Each new row is followed by what is left after taking away its nearest point in the smallest flat space through zero that holds the last named rows.

q537 (4 x 9)
[[ 2.50  0.73  3.57 -0.96  4.66 -1.05  2.12 -1.49 -0.96]
 [ 1.94 -1.59 -0.53  0.34 -0.99 -1.30 -0.78  1.10 -0.36]
 [ 3.69 -1.16  2.61 -2.32 -0.37 -2.58  3.73 -2.04 -0.37]
 [-0.52  0.33  1.60 -3.95  0.87 -2.01 -1.36 -1.96  1.11]]
New rows:
[-2.59 -2.44 -1.38  2.67  0.65  1.94  2.07  0.37 -0.84] => [-1.73 -3.04 -0.34  0.07  1.09 -0.24  0.72 -0.43 -0.34]
[ 2.77 -2.50 -1.55  0.10  2.44 -0.59 -2.33  0.07 -2.59] => [ 0.20 -1.15 -1.72 -0.73  0.65  0.91 -0.20 -1.67 -1.71]
[ 0.67  0.69  0.21 -0.96  2.86  0.80  0.87  0.23 -1.65] => [ 0.15  0.01 -1.03 -1.30  0.33  0.55  0.32  0.47 -1.12]
[ 0.55 -2.20  2.37  2.67 -1.14  2.81  2.80  1.63 -2.49] => [-1.05 -1.91  2.63 -0.41 -0.72  1.40 -0.44  0.78 -1.21]
[-1.79  2.30  1.89  2.18  0.61  1.23 -1.38  0.84  1.01] => [ 0.05  0.97  2.15  1.14 -1.06 -0.40 -0.55  0.52  1.02]

q259 (4 x 9)
[[-0.90 -3.55  0.59  0.10 -1.00  1.27  3.37 -1.04  3.40]
 [ 0.18 -0.30 -1.33 -0.86 -2.44  0.07 -1.22 -0.29  1.86]
 [ 0.15 -4.32 -4.44 -0.85  0.30  2.88 -3.08  0.94  2.93]
 [-0.03 -2.41 -1.00  0.22 -0.02  1.26  0.44  0.44 -3.26]]
New rows:
[-0.12 -0.12 -1.10  0.26 -1.00  0.81 -0.45 -1.79  0.27] => [-0.17  0.40 -0.45  0.60  0.16  0.61 -0.13 -1.67 -0.13]
[ 1.37 -0.92  0.42 -0.05  0.66  2.69  1.08 -3.59 -0.30] => [ 1.69  0.63  0.17 -0.31  0.47  2.04 -0.31 -3.42 -0.27]
[-0.05 -0.42  0.32 -1.44  0.39  0.10 -1.57  3.12  1.68] => [-0.20 -0.46  1.27 -1.22 -0.39 -0.20 -0.08  2.76  0.16]

q113 (4 x 9)
[[-4.29  1.25  0.59 -2.78  2.53  2.28  1.57  2.32  1.27]
 [-1.16  2.09  0.79  0.08 -0.60 -0.03  1.83 -1.53  0.01]
 [-0.12  0.39  0.57 -0.59 -1.11  1.05 -1.33 -0.96  1.16]
 [-1.12  0.78  0.22  3.21 -0.24  0.64  0.96 -2.98  0.74]]
New rows:
[-2.44  0.71 -0.05 -2.77  2.47  1.95 -2.36  2.30  2.77] => [ 0.16  1.15 -0.38  0.12  0.92 -0.92 -0.80 -0.03  0.66]
[-2.30  0.72 -0.65 -1.45  1.05  2.41  2.28 -0.79 -0.52] => [ 0.26 -0.63 -1.14 -0.81 -0.05  1.40  0.59 -1.00 -1.08]
[ 1.16  2.39  0.45  0.83  1.84  1.98 -0.20  2.04  0.53] => [ 2.06  2.51  0.50  1.19  1.04  1.40 -0.33  1.36  0.20]

q720 (4 x 9)
[[-0.17 -0.38  0.08  0.98 -0.33 -1.28 -2.04  1.94 -1.76]
 [ 2.06  2.08  1.47  0.22  1.60 -1.33  1.72  0.65 -4.51]
 [-1.19  0.67 -0.74 -0.97  1.49 -1.94  0.29  1.20 -1.01]
 [-1.36  2.30  1.70  1.85  0.38 -1.98 -2.66 -0.71  1.47]]
New rows:
[-1.00 -1.83  0.16 -0.82  0.76  1.65 -1.32 -0.43 -4.15] => [-1.90 -0.75  0.58 -0.78  1.12  1.53 -1.37 -1.93 -1.92]
[-0.59 -1.62  3.72 -0.12  0.07  2.70  2.08  4.23  0.32] => [-1.58 -0.45  4.07  0.01  0.74  1.69  1.61  3.73  1.32]
[ 0.61 -2.08 -1.44 -0.89 -3.54  0.46 -0.40 -1.70  0.45] => [ 0.19  0.05 -0.67 -0.87 -1.91 -1.54 -0.15 -1.60 -0.66]

q381 (4 x 9)
[[ 1.16  2.16  0.12 -1.42 -1.66 -0.10 -1.03 -1.49 -2.33]
 [ 0.34  1.85  0.79  3.03 -0.98  1.61 -2.93  3.12 -1.92]
 [-1.64 -2.35  0.24  2.64  2.70  2.14 -0.48 -2.19  2.29]
 [-1.12  1.74 -0.61 -0.28 -1.30  0.45 -3.47  0.81  1.73]]
New rows:
[ 1.42  0.83  0.11 -0.70  2.63 -0.05  1.10 -0.12  0.05] => [ 1.11  1.43 -0.01 -0.55  2.21  0.19 -0.09  0.36  0.45]
[ 0.45  0.14  1.67 -0.45 -1.94  0.28  0.41  0.17  0.73] => [ 0.30 -0.26  1.77  0.04 -1.49  0.61  0.50 -0.14  0.88]
[-0.60  0.60 -1.30 -0.53 -0.78  0.64 -1.52  2.96  0.89] => [ 0.03 -0.28 -0.89 -0.56  0.17  0.97  0.03  0.32 -0.32]
[-0.78  0.76  0.41  1.41 -0.92  0.47 -0.45  0.27 -0.14] => [-0.69  0.32  0.23  0.53 -0.77 -0.14  0.57 -0.26  0.11]
[-0.30  0.68  1.54 -0.07 -0.14  2.49 -0.73  1.84  0.52] => [ 0.00  0.26  1.40 -1.26  0.03  1.87  0.54  0.52  0.41]

q465 (4 x 9)
[[-2.78  5.13  0.31  0.06 -0.35  0.88  1.16  3.84  2.47]
 [-2.03  4.40  1.75 -2.24 -2.33 -0.15  3.98  4.10  1.19]
 [-1.33  5.21  0.13 -1.01 -1.37  0.69  1.50 -3.73  0.21]
 [-1.83  4.51  0.02 -0.54 -0.38  0.89  0.59  4.05  1.69]]
New rows:
[-1.53  1.87 -2.63  1.40 -1.43  0.65 -0.96  0.55  1.30] => [-0.46 -0.42 -1.97  0.56 -2.09 -0.18  0.01  0.11  0.18]
[ 2.27 -2.10 -1.92  2.89  0.00 -0.94  1.74 -2.54 -1.88] => [ 1.43  0.65 -2.03  2.29 -0.25 -0.34  1.88  0.44 -1.04]
[-1.48  1.03 -2.14  1.80  0.04  1.14 -1.86  0.57 -1.36] => [-1.33 -0.17 -1.01  0.98 -1.01  0.27  0.15  0.32 -1.85]
[-2.56  1.46  0.01  2.84 -2.89 -0.45 -0.48  1.43  0.74] => [-0.70  0.02 -0.36  1.70 -3.16 -0.62 -1.17  0.32 -0.99]

q391 (4 x 9)
[[ 1.20  4.11  1.06  1.39 -1.24 -0.93 -0.16  3.28  1.55]
 [-0.89  3.90 -4.66  0.49 -1.80  0.84 -1.34 -2.58  0.16]
 [ 0.54 -1.22  0.80  0.37 -1.08 -0.34  0.95 -1.05 -0.31]
 [-1.32  0.59 -1.39  0.81 -0.21 -1.42 -2.78 -2.03  0.92]]
New rows:
[-1.76  1.19  0.44 -1.44 -1.23 -1.61 -0.12 -0.04 -1.48] => [-1.69  0.78  0.67 -1.70 -0.92 -1.37  0.20  0.21 -1.68]
[ 1.11  2.82  0.96 -0.50 -0.28 -0.09 -0.38 -0.10  0.82] => [ 0.70  0.85  1.00 -1.11  0.45  0.19 -0.24 -1.07  0.22]
[ 0.79  2.20  2.22  1.85 -0.32 -0.46  1.89  0.43  0.93] => [-0.52  0.81  0.72  0.81  1.23  0.23  0.91 -0.98  0.34]
